There are 4 nested groupings, the coarsest first. Each group lies inside one group of the grouping before and may be the whole of it. The rows also spread widely along 13 directions, which tell nothing about the answers.
(in the rows, 128 means zero)
Known rows, each followed by its group in each grouping:
[128 131 146 157 114 125 138 118 166 117 110 107 155 125  90 148 111 130
 121 160 139 117 124 118 126 149 126 124 146] | j778 farap Tobud j110
[111 141 102 140 119 136 143 113 158 157 172 182 158 132 126 166 121  90
 108 156 151 134 153 137 149 133 141 110 144] | j218 Zuso bona j263
[163 122 130  87 127 127 168  76 176  91  38 118 162 147 126 124 116 149
  92 177 156 166 145  97 115 167 144 125 169] | j203 mita bof j139
[123 122 126 196 132 107 123  80 137 142 116 137 158 153 102 113  70 151
 158 194 121 122 132 135 108 143 121 142 153] | j218 Rofem zet j548
[122  97 128 151 125 136 122 140 113 140 128 133 146 132 109 120 112 147
 140 130 120 105 137 116 113 118 107 142 127] | j203 Kuf sese j430
[111 161  98 123 110 119 134 107 162 142 109 135 141 161 140 122 126 125
 145 142 146 145 130 131 119 126 146 127 160] | j203 mita bof j51
[136 152 162  84 146 107 125 158 108 146 148  74 139 138 111 127 116 135
 107 140  85  78  62 128 150 164  73 190  97] | j203 Kuf ven j976
[138 125 141  66 154 122 145 168  85 130 114  98 150 134 143  83 119 127
 118 131  82 110 105 142 142 167  90 174  98] | j203 Kuf Ruros j783
[111 144 130 142 142 113 110 159  49 157 230 149  73 106 118 112 114 129
 153 143 108 113 118 142 174 116  94 166  78] | j218 Zuso geke j249
[117 170 171 131 106 100 130 139 118 105 124  94  91 141 108 120 132 136
 160 140 138 117 119 116 127 132 120 159 115] | j203 nime Faf j895
[135 175 127 103 145 101 109  96 143 118  99 135 102 140 189 141 124  98
 118 147 102 156 148 154 124 167 164 101 117] | j218 Zuso geke j501
[143 137 156 143 128 134 116 123 119 124 178 143 155 105 100 138 138 135
 112 104 154 114 100 138 134  74 116 130 134] | j218 Zuso runid j545
[122 140 162 165 126 124 135 141 126 120 180 169 173 125 101 135 112 112
 130 132 161 151 147 177 121  89 155 117 141] | j218 Rofem korer j17
[117 160 146 145 105 111 126 115 136 115 106 128 116 131 122 129 127 127
 143 164 131 122 149 129 119 132 142 124 127] | j203 mita sifa j219
[118 185 160 114 106 110 126 154 168 117 124  94 119 135 123 165 143  95
 116 132 124 116 118 134 137 151 149 125 121] | j203 mita sifa j740
[130 150 113 126 110 122 129 122 130 141 117 131 106 134 134 130 121 135
 116 162 121 133 141 122 127 127 130 125 127] | j203 Kuf ven j414
[104 137  85 142 144 106  82 105 121 166 146 126  68 133 177 133 138 118
 183 101 106 129 126 109 153 146 143 125 132] | j218 Rofem zet j524
[132 123 127  93 149 126 123 100 135 119 118 151 130 127 157 149 144 129
 122  96 137 145 129 125 134 131 146 117 144] | j778 seba Nunas j919
[139 119 139  92 145 133 149 169 124 109 118  97 156 131 124 101 130 116
 123  98 127 151 115 147 141 149 134 142 137] | j778 seba Vokuv j27
[112 180 122  95 105 109 142 129 145 159 137 125 173 194 116 137  98 134
 100 162 116  79  77 146  97 129  88 183 133] | j203 Kuf sese j644
[123 168 117 151 131 100  99  99 155 148 153 140  93 143 131 191  86 137
  90 172 100 127 117 147 133 148 139 114 126] | j778 seba Nunas j174
[142 117 171 150 143 125 128  77 138 128 125 136 227  96 104 114 125 133
 137 160 143 100 106 142 140 130 108 135 147] | j218 Rofem korer j410
[144 116 161 138 132 127 131 107 107  91  91 143 145 114 117 128 104 154
 100 163 113 111 148 138  96 128 121 120 114] | j778 farap Tobud j110
[110 138 137 143 149 111 112 159  95 144 212 166  68 138 113 175  92 128
 115 137 115 150 148 141 142 116 137 137 102] | j203 Kuf ven j976
[131 147  75 146  96 127 109 174 111 123  95 107  24 133 161 104 131 140
 139 114 107 164 172 125 109 107 164  96 118] | j203 mita bof j139
[124 113 124  69 136 132 143 128 113 115 112 139 115 139 146 149 142 128
 111 104 127 110 127  94 125 150 116 146 121] | j778 farap Tobud j110
[133 148 107 160 129 113 109 106 130 163 120  78 143 116 119  65 114 160
 163 163 107 127  85 138 159 134 100 147 142] | j203 Kuf Ruros j783
[133  93 146  99 120 149 150 179 106 110 109 122 155 127 116 120 146 127
 119  91 132 100 142 109 112 122 110 144 116] | j203 nime Faf j895
[118 140  95 113 133 106 139  93 179 137  81 121 127 178 165 136 113 103
 154 152 130 160 146 109 125 198 157 128 168] | j218 Rofem korer j17
[117  87 163 118 105 138 172 159  78  93 126 149 100 122  96 110 136 135
 160 145 163 128 187  77 128 129 112 162 110] | j203 Kuf sese j430
[136 135  97 115 172 108 112 108 106 138 138 131  92 157 160 105  99 142
 146 122 111 169 115 134 136 148 134 145 139] | j218 Zuso runid j545
[ 99 182 125 146  73 115 101 126 135 156 115 108 105 126 144 124 168 112
 172 130 117  73 123 117 121 114 120 129 118] | j203 Kuf ven j976
[137 133  88 152 115 126 129 109 161 143 121 125  90 130 129 144 112 123
 122 166 135 158 151 101 148 154 139 111 144] | j218 Zuso geke j501
[134 138 137 115 116 122 149 102 129 122 139 156 121 119 126 149 130 125
 113 162 154 130 144 109 143 135 130 133 131] | j218 Rofem korer j410
[144  87 101 154 133 145 166 166 108 108 105 126 140 151 107  63  97 135
 154 128 150 183 169 132 110 123 139 135 157] | j218 Zuso bona j263
[168 107 106  81 139 141 126 161 132 121  47  85 133 130 159 127 116 138
  60 128  64 103 127 120 104 170 117 116 109] | j203 mita bof j51
[170  80 162 113 170 140 139 112 118  94  72 139 197 117 124 110 103 152
  90 144 116 151 153 146 100 136 132 116 135] | j203 Kuf ven j976
[109 112 122 109 101 138 150 124 103 111 112 184 118 150 143 116 149 132
 155 111 167 140 184 104  92  90 140 132 136] | j203 Kuf sese j430
[137 140 113  76 143 107 147 116 107 108  94 109  72 146 161  99 123 144
 141 138 121 172 128 114 144 172 134 153 131] | j778 seba Nunas j174
[127 117 146 123 124 134 161 138 141 109 121 137 164 146  94 152 102 126
  99 150 139 120 134 123 112 146 121 141 138] | j778 farap Tobud j110
[129 194 128 143  52 117 124 145 139 129 106  80  92 132 107 138 136 144
  98 155 114  61  90 118 101 103  99 138 112] | j778 farap Tobud j110

New rows, each followed by its group in each grouping:
[113 138 117 139 102 127 129 107 147 130 105 140 136 147 123 150 123 135
 126 141 134  98 129 111  98 126 122 127 142] | j778 farap Tobud j110
[132 147 115 157 109 118 106 100 140 149 109 110 101 116 128 130 125 145
 133 170 114 117 130 110 137 132 122 117 126] | j203 Kuf ven j414
[129 113 145 154 132 130 108 140 104 140 164 126 106 100 103 133 133 144
 144 121 129 118 127 111 150 107 114 136 117] | j203 Kuf ven j976
[146 139 123  60 140 118 173 119 137 107  68 121 164 164 164  95 121 112
 118 144 130 155 133 136 116 178 139 149 148] | j218 Rofem korer j410
[163 107 136 113 127 143 132 146 113  96 100 119 113 123 129 124 139 141
 104  93 135 127 136 103 104 109 126 125 129] | j218 Zuso runid j545
[104 115 130 106 115 144 159 137 140 122 132 135 161 119 123 124 170  96
 165  93 172 131 141 108 152 136 138 132 152] | j778 farap Tobud j110
[136 135 136 114 129 117 122 126 120 124 119  95 107 119 138 114 149 129
 148 112 128 117 110 105 145 139 122 144 127] | j218 Rofem zet j524
[126 143 121 121 149 114  93 105 106 134 117 148 100 106 183 123 132 126
 130 133  90 138 155 149 138 133 147  97 104] | j203 Kuf Ruros j783
[142 138 149 143 124 115 138 136 140 117 128 106 117 141  95 141  99 130
 115 164 130 124 126 113 127 154 116 147 123] | j218 Zuso geke j249
[139 104 119 170 122 139 106 139 136 152 142  91 135 108  93 113 125 159
 139 114 133 119 102 109 146 100 106 131 142] | j203 Kuf sese j430
[132 130 130 158 126 118 110  98 141 125 107 114 120 120 122 134 119 147
 141 145 123 126 123 122 131 138 130 120 142] | j778 seba Nunas j174
[131 136 124 147 124 130 117 201 129 122 122  93  95 123 137 128 120 106
 117 108  98 151 158 156 128 138 159  97 108] | j203 nime Faf j895
[139 129 134 119 124 126 133 134 156 123  91  96 135 126 132 125 126 119
 119 147 121 142 141 123 136 162 139 117 133] | j203 Kuf sese j430
[161 139 127 111 131 132 136 126 159 110  86 123 156 136 137 134 113 136
  67 135 125 160 138 150 104 120 151  99 143] | j203 Kuf Ruros j783
[142 152 133 105 124 127 149 171 132 122 118  80 158 115 142  72 150  96
 143 107 132 153 114 163 154 140 143 131 137] | j218 Rofem korer j410
[122 129 122 167 146 103  94  79 135 135  86 155  97 134 160 155  82 133
 129 202  77 135 189 131 106 178 153  95 115] | j203 Kuf ven j976
[127 182 117 178  92 119 131 133 160 149 154  97 149 137  96  95 122 120
 151 149 153 136  95 156 139 102 127 135 160] | j218 Zuso runid j545
[133 124 152 148 118 126 140 113 159 111  85 114 157 111 116 144 119 115
 118 178 118 114 151 128 134 178 134 112 132] | j778 seba Nunas j174
[138 116 154  81 122 128 168 111 115  94 108 165 125 127 139 144 141 119
 113 146 158 130 165  93 125 148 131 141 125] | j218 Rofem korer j410
[119 149 109 117 117 130 119 128 130 150 133 134 139 112 155 114 152 114
 134 119 122 127 130 143 147 115 133 114 128] | j203 Kuf Ruros j783
[123 112 114 133 103 127 144  99 104 129  99 130 123 128 128  89 144 148
 176 142 149 104 136  82 124 123 104 157 142] | j218 Rofem zet j524
[ 94 151 143 193 101 112 118 149 145 142 155 135 149 176  80 163  84 130
 145 144 121  86 118 152  84 114 118 149 140] | j778 seba Nunas j174
[152  60 163 171 114 144 164 154 109  88  89 129 137 112  79 120 101 140
 126 173 139 120 192  89 108 149 119 130 124] | j218 Rofem korer j17
[139 115 115 110 136 136 143 103 140 133 130 164 152 112 147 144 132 115
 105 143 143 143 150 122 148 142 141 112 141] | j218 Rofem korer j410
[134 136 106 148  80 131 168 129 109 132 103 114 124 140  95  75 115 147
 147 192 143 107 134 102 121 129  87 167 134] | j218 Zuso bona j263
[138 167  99 140 114 121 135  97 174 120 107 139 132 159 142 116 123 120
 134 128 170 200 145 150 110 107 176 100 178] | j218 Zuso geke j501
[107 151 101 129 108 125 154 161 156 152 146 132 135 163 121 132 103 101
 121 161 136 161 150 147 137 149 147 130 143] | j203 Kuf sese j430
[130 103  85 164  96 140 126 150 118 131  87 161  97 146 150 151 101 128
  97 149  96 106 198 118  69 122 144  94 117] | j218 Rofem zet j524
[123 186 105 123 120  95 111  71 141 134 103 127  75 128 173 133 123 134
 132 178 107 148 131 141 146 161 148 113 128] | j778 seba Nunas j174
[126 101 115 109 159 129 115 121 112 134 176 179  81 150 132 196 113 132
 102  96 135 123 136  84 126 126 121 138 122] | j218 Zuso bona j263
[125 139 109 121 101 138 164  67 151 153 128 183 209 129 119 130 124 119
 106 197 155  98 131 124 133 134 102 140 154] | j218 Zuso runid j545
[115 129  92 119  98 148 139 150 138 139 112 146 138 131 143 144 136 109
 102 121 118 104 150 131 109 124 132 107 127] | j778 farap Tobud j110
[163 117 127 132 121 136 111 137 118 122  87  89  97  97 131 117 135 155
 104 133 104 121 131 105 127 122 120 113 113] | j203 Kuf ven j414
[129 151 123  81 106 128 137 126  90 132 121 147 131 130 146 117 143 146
 100 135 117  84 118 128 114 106  94 151 102] | j203 nime Faf j895
[118 128  95 171 143 109 108  65 133 145  99 124 126 130 138  99  91 155
 168 184 108 142 131 131 136 161 127 123 147] | j778 farap Tobud j110
[126 146 102 162 131 120 115 139 140 155 154 122 146 133 133 111 108 116
 140 132 122 154 121 170 141 122 147 115 149] | j218 Rofem korer j17
[119 146  98 134 164 110  79  95 165 165 119  95 138 127 161 123 131 124
 163 117  97 141  94 138 166 165 145 117 149] | j203 mita sifa j740
[148 142  97 127 108 125 124  65 130 131  90 133 122 115 154 102 146 156
 127 144 146 132 124 110 125 101 129 118 151] | j218 Rofem zet j524
[143 110 139 153 135 132 115 130 110 118 121 132 121 105 129 121 122 126
 133 135 117 126 155 125 125 129 127 115 113] | j218 Zuso geke j501
[100 153 151 135 105 112 140 170  86 124 149 117 106 125 120  99 132 113
 173 143 114 106 136 148 139 140 114 160 100] | j778 seba Nunas j174
[169 108 129 125 159 135  97  94 125 116 108 124 112  80 153 141 144 138
  97 116 114 132 130 110 149 133 134  92 118] | j218 Zuso bona j263
[140 147 106 163 126 134 120 126 142 154 143 131 161 100 134 111 115 106
 112 165 110 135 135 171 151 134 137 100 132] | j218 Zuso runid j545
[126 143 152 127 137 111 120 120 147 114 107  95 130 136 118 126 130 129
 153 130 132 135 116 118 136 150 139 137 140] | j203 mita sifa j219
[111 100 129 102 166 127 123 106 106 117 162 164 106 111 148 133 152 124
 169  80 159 173 148 111 169 130 152 127 143] | j778 seba Vokuv j27
[144 156 113 110 123 118 132 140 157 129  69  49 154 135 156  68 147 107
 153 113 115 143 100 146 138 162 142 130 152] | j218 Rofem zet j524
[141 153 134  83 123 123 122 112 133  99  97 116 108 130 161 128 166 135
 128  75 147 147 112 125 119 108 149 119 145] | j778 seba Nunas j174
[124 175  96 106 122 121 144 162 150 138 165 135 117 159 133 151 100 111
  77 132 126 174 121 176 136 127 158 121 140] | j778 seba Vokuv j27
[118 136 110  92 133 126 128 128 131 146 115 115 152 147 147 111 142 127
 145 101 124 114 103 123 135 138 113 151 138] | j203 nime Faf j895
[136 178  89 133 121 106 101 107  97 156 118 101  86 107 164  73 115 160
 128 175  83 135 110 161 154 128 114 126 105] | j203 nime Faf j895
[110 117 152 140 127 117 121 123 158 110  84 109 138 168 117 142 129 127
 176 100 144 118 140  95  94 146 139 139 153] | j203 nime Faf j895
[133 134 142 127 125 121 123 110 147 114 111 128 106 112 136 169 131 122
 108 146 123 128 145 117 140 157 143 107 124] | j778 seba Nunas j174
[122 149 128 170 100 122 118 123 142 137 105 113 151 122 112  98 122 134
 156 162 123 113 135 145 119 118 129 120 136] | j203 mita bof j139
[110 174 101 192  54 116 107 126 119 148 149 127  23 111 102 146 131 160
 140 184 131 100 144  89 137  89 119 125 108] | j203 mita sifa j740
[113 150 131 160 111 110  99 136 114 140 132 118 100 146 124 124 114 144
 153 136 107 101 127 131 104 109 118 141 116] | j203 Kuf sese j644
[112 143  92 108 130 124 112 156 104 149 133 118 100 131 174 103 144 116
 156  89  98 131 122 152 141 133 134 130 121] | j778 seba Nunas j174
[106 187 137 153  84 105  94  72 142 134 105 162 129 146 148 171 132 139
 126 151 113  61 123 144  73  97 124 117 125] | j778 seba Nunas j174
[126 114 122 117 113 131 157 128 109 113 109 142 121 135 121 111 123 143
 140 143 143 134 148 114 122 133 119 148 138] | j778 seba Nunas j174
[ 98 186  84 155 133 101  67  49 116 188 159 167 113 102 188 117 133 137
 161 163  97 119 121 170 162 111 132 100 117] | j203 nime Faf j895
[159 109 151 159 128 126 164 137 148 106 105 107 171 129  83 108  84 137
 107 187 142 157 143 134 127 153 131 134 150] | j218 Rofem korer j17
[134  96 114 141 120 141 154 165 161 127 107  91 137 139 108 126 125 107
 140 117 144 145 144  95 138 162 141 130 157] | j218 Rofem zet j524
[147 146 142 219 107 102  82 113 124 132 110  57  82  99 100  96 109 168
 172 164 104 103 103 114 133 124 111 129 122] | j218 Rofem korer j410
[131 150 161 110 123 121 137 136 117 104 120 134 154 137 115 124 125 138
 112 137 132 121 125 145 108 112 128 143 124] | j203 mita sifa j740
[140  93 147  94 115 149 162 142  94  92 100 179 136 141 124 133 133 144
 102 118 153 130 180 105  77  93 129 136 126] | j203 Kuf ven j976
[126 147 121 118 113 116 128 127 130 133 117 113 117 163 123 121 116 149
 131 135 129 119 111 115 108 120 113 155 135] | j203 Kuf sese j644
[133 142 120 113 120 123 137  75 128 124 114 164 102  94 154 132 140 133
 112 183 140 156 171 112 159 138 142 101 122] | j203 Kuf Ruros j783
[126 174 154 129 153  96 112 115 156 140 166 112 126 131 119 161 101 120
 108 161 114 146 103 150 163 159 134 132 124] | j203 Kuf Ruros j783
[131 149 136  95 148 115 169 181 149 118 136  94 165 177 110 112  89 113
 108 127 128 175 102 174 131 167 140 159 151] | j778 seba Nunas j919
[151 140 107 110 118 114 132  85 123 105  86 137  51 123 166 139 128 145
 107 158 134 161 165  93 126 140 155 108 129] | j218 Rofem zet j524
[117 169 159 126  98 109 120 123 139 107  97 117 136 164 130 122 137 134
 147 117 139 112 126 136  77 100 134 139 134] | j203 Kuf sese j430
[131 168 121  59 120 111 132 140 127 124  98  76 113 158 157 104 157 129
 140  84 119 115  71 124 129 144 114 168 136] | j778 seba Nunas j174
[140 137 110 123 155 111 109  58 168 123  85 124 129 156 162 128 126 133
 154 115 142 164 119 108 119 150 153 119 175] | j218 Zuso runid j545
[136 105 148 135 159 133  96 129  93 120 140 145 137 112 139 127 139 128
 141  79 116 105 127 132 118 105 121 124 114] | j218 Zuso bona j263
[127 101 164 109 131 123 159 166 118 106 148 125 119 152  93 153 121 118
 131 116 152 119 136  85 129 154 116 170 129] | j218 Rofem korer j17
[155 150 108 119 148 129 101 154 151 146 163  86  96  98 146 141 144 106
 100  89 119 163  99 139 181 134 149 100 125] | j218 Zuso geke j249
[125 138 117 121 116 120 135 154 111 130 127 114  98 136 140 118 130 117
 136 125 118 119 135 121 127 138 129 142 119] | j218 Rofem zet j524
[134  97 103 110 183 128 114 102 119 146 133 161 145 126 152 138  98 141
 108 143 102 150 139 136 146 155 133 119 131] | j203 mita bof j51
[123 110 106 133 112 143 143 175 109 134 118 110 138 132 120  80 134 133
 156 104 134 135 139 129 129 113 121 139 135] | j203 nime Faf j895
[137 123  97 170 131 132 117 152 165 147 114  91 144 138 106 120  93 139
 121 143 109 152 122 142 133 140 141 113 153] | j203 mita sifa j740
[111 107 135 178 155 116 107 119 129 156 143 139 189 146 115 128  89 119
 162 136 104 101 123 152 112 142 123 137 141] | j218 Rofem zet j548
[124 143  73 142 130 130 101  74 154 184 126 177 168 152 151 159  95 145
  86 164 102 112 124 150 102 107 124 105 148] | j203 Kuf ven j414
[135 158  87 145  91 123 133  78 125 133  55 109 127 123 162  47 147 135
 179 167 132 130 140 123 123 132 124 123 148] | j218 Zuso bona j263
[133 146  96 142 118 125 142 175 142 142 129  95 124 141 121 112  93 120
 107 157 101 156 125 168 141 153 139 125 135] | j778 seba Nunas j174
[141  80 108 153 124 144 130 116 129 130 113 140  94 102 112 156 114 154
 107 161 131 133 171  74 147 145 122 109 124] | j203 nime Faf j895
[128 136 103 158 121 118 136 173 167 136 109  73 110 159 112 132  85 119
 125 149 102 154 128 142 130 178 145 126 146] | j778 seba Nunas j174
[112 151 150 137 114 118 133 106  95 122 149 176 139 122 132 112 132 117
 157 156 142 115 154 143 120 106 121 139 114] | j218 Zuso geke j501
[132 145 112 101 122 127 133 123 106 130 123 145 135 131 151 109 131 145
 110 121 122 128 118 156 118 103 123 131 130] | j778 seba Nunas j919
[131 107 155  93 147 125 149 107 117 105 123 154 134 135 125 136 125 137
 126 133 156 153 152 104 132 138 131 143 132] | j203 Kuf sese j430
[120 139 155 105 146 115 120  83 161 134 136 131 158 129 128 159 146 122
 138 120 148 120 105 103 152 146 123 139 148] | j203 Kuf Ruros j783
[113 125 100 148 106 129 139 130 115 119 115 150 100 144 131 105 119 140
 162 131 145 159 166 126 112 110 147 125 147] | j778 seba Vokuv j27
[109 158 123 201 132 102 109 151 185 136 124  74 131 164 103 123  78 110
 170 143 112 172 126 171 128 166 168 113 164] | j778 seba Vokuv j27
[110 136 153 155 148 102 114  89 122 135 143 141 115 114 134 138 118 105
 172 176 113 112 150 115 158 185 125 136 115] | j218 Zuso runid j545
[160 110 148 125 142 125 146 131 147 100 102  90 131 113 116 118 129 124
 123 121 148 168 131 111 147 154 150 121 149] | j218 Rofem zet j548
[125 143 115 187  96 128 134 139 146 149 137 132 157 130 103 128  96 118
 115 178 121 116 144 155 117 121 133 115 138] | j218 Rofem zet j524
[109 123  73 114  95 132 145 118 136 148 112 154  97 176 134 153 120 145
 129 131 140 113 136  84 103 129 115 149 153] | j778 seba Nunas j174
[114 158 144 215 122 104  77 150  96 139 139  87  83  88 133  84 125 105
 200 154  77 103 146 160 150 146 131 112  88] | j218 Zuso bona j263
[132 109 117 110 122 135 134 133  99 121 111 127 101 127 138  97 141 151
 146 113 140 144 144  99 127 110 121 140 130] | j203 Kuf sese j430
[125 139 151 187 130 107 104  81 115 132 116 151 151 110 134 119  96 134
 149 197  99 103 151 157 115 140 126 115 116] | j218 Rofem korer j410
[130 118 109  94 107 141 163 184 138 130  85  95 169 173 125  90 124 118
 129 113 125 123 127 128  99 141 116 156 144] | j203 Kuf sese j644
[101 122 111 115 111 142 108 173 116 139 173 179  97 154 141 201 148 116
 110  42 131  91 138 120  90  75 136 122 121] | j778 seba Nunas j174
[140 107 111  96 131 139 138  97 127 117  62 149 161 139 161 102 137 145
 125 121 130 133 151 115  98 122 128 122 147] | j203 Kuf Ruros j783
[132 110 152 151 120 137 140 172 124 115 139 105 105  90 109 128 145  90
 147 135 132 126 164 104 165 165 134 120 111] | j218 Zuso runid j545
[152 102 102 130 168 119 120 125 169 121  50  73 141 152 165  98 106 118
 155 112 104 182 138 128 124 197 166 108 167] | j218 Rofem korer j410
[137 134 106  95 133 135 133 123 128 131 101 138 176 140 153 114 120 134
  95 121 109 125 116 162 110 125 127 126 139] | j778 seba Vokuv j27
[121 142 123 126 129 119 122 101 131 137 146 153 120 140 126 142 123 148
 128 130 145 137 124 118 128 103 126 135 142] | j203 Kuf Ruros j783
[160 138 115 180 119 121 114  57 151 134 106 109 133  81 110 112 110 176
 113 198 132 149 113 133 161 126 125 101 152] | j778 seba Nunas j174
[132 137 107 133 115 131 116 164 122 138 123 114  89 136 137 126 130 129
 124 111 113 140 142 126 117 110 141 116 124] | j203 Kuf ven j414
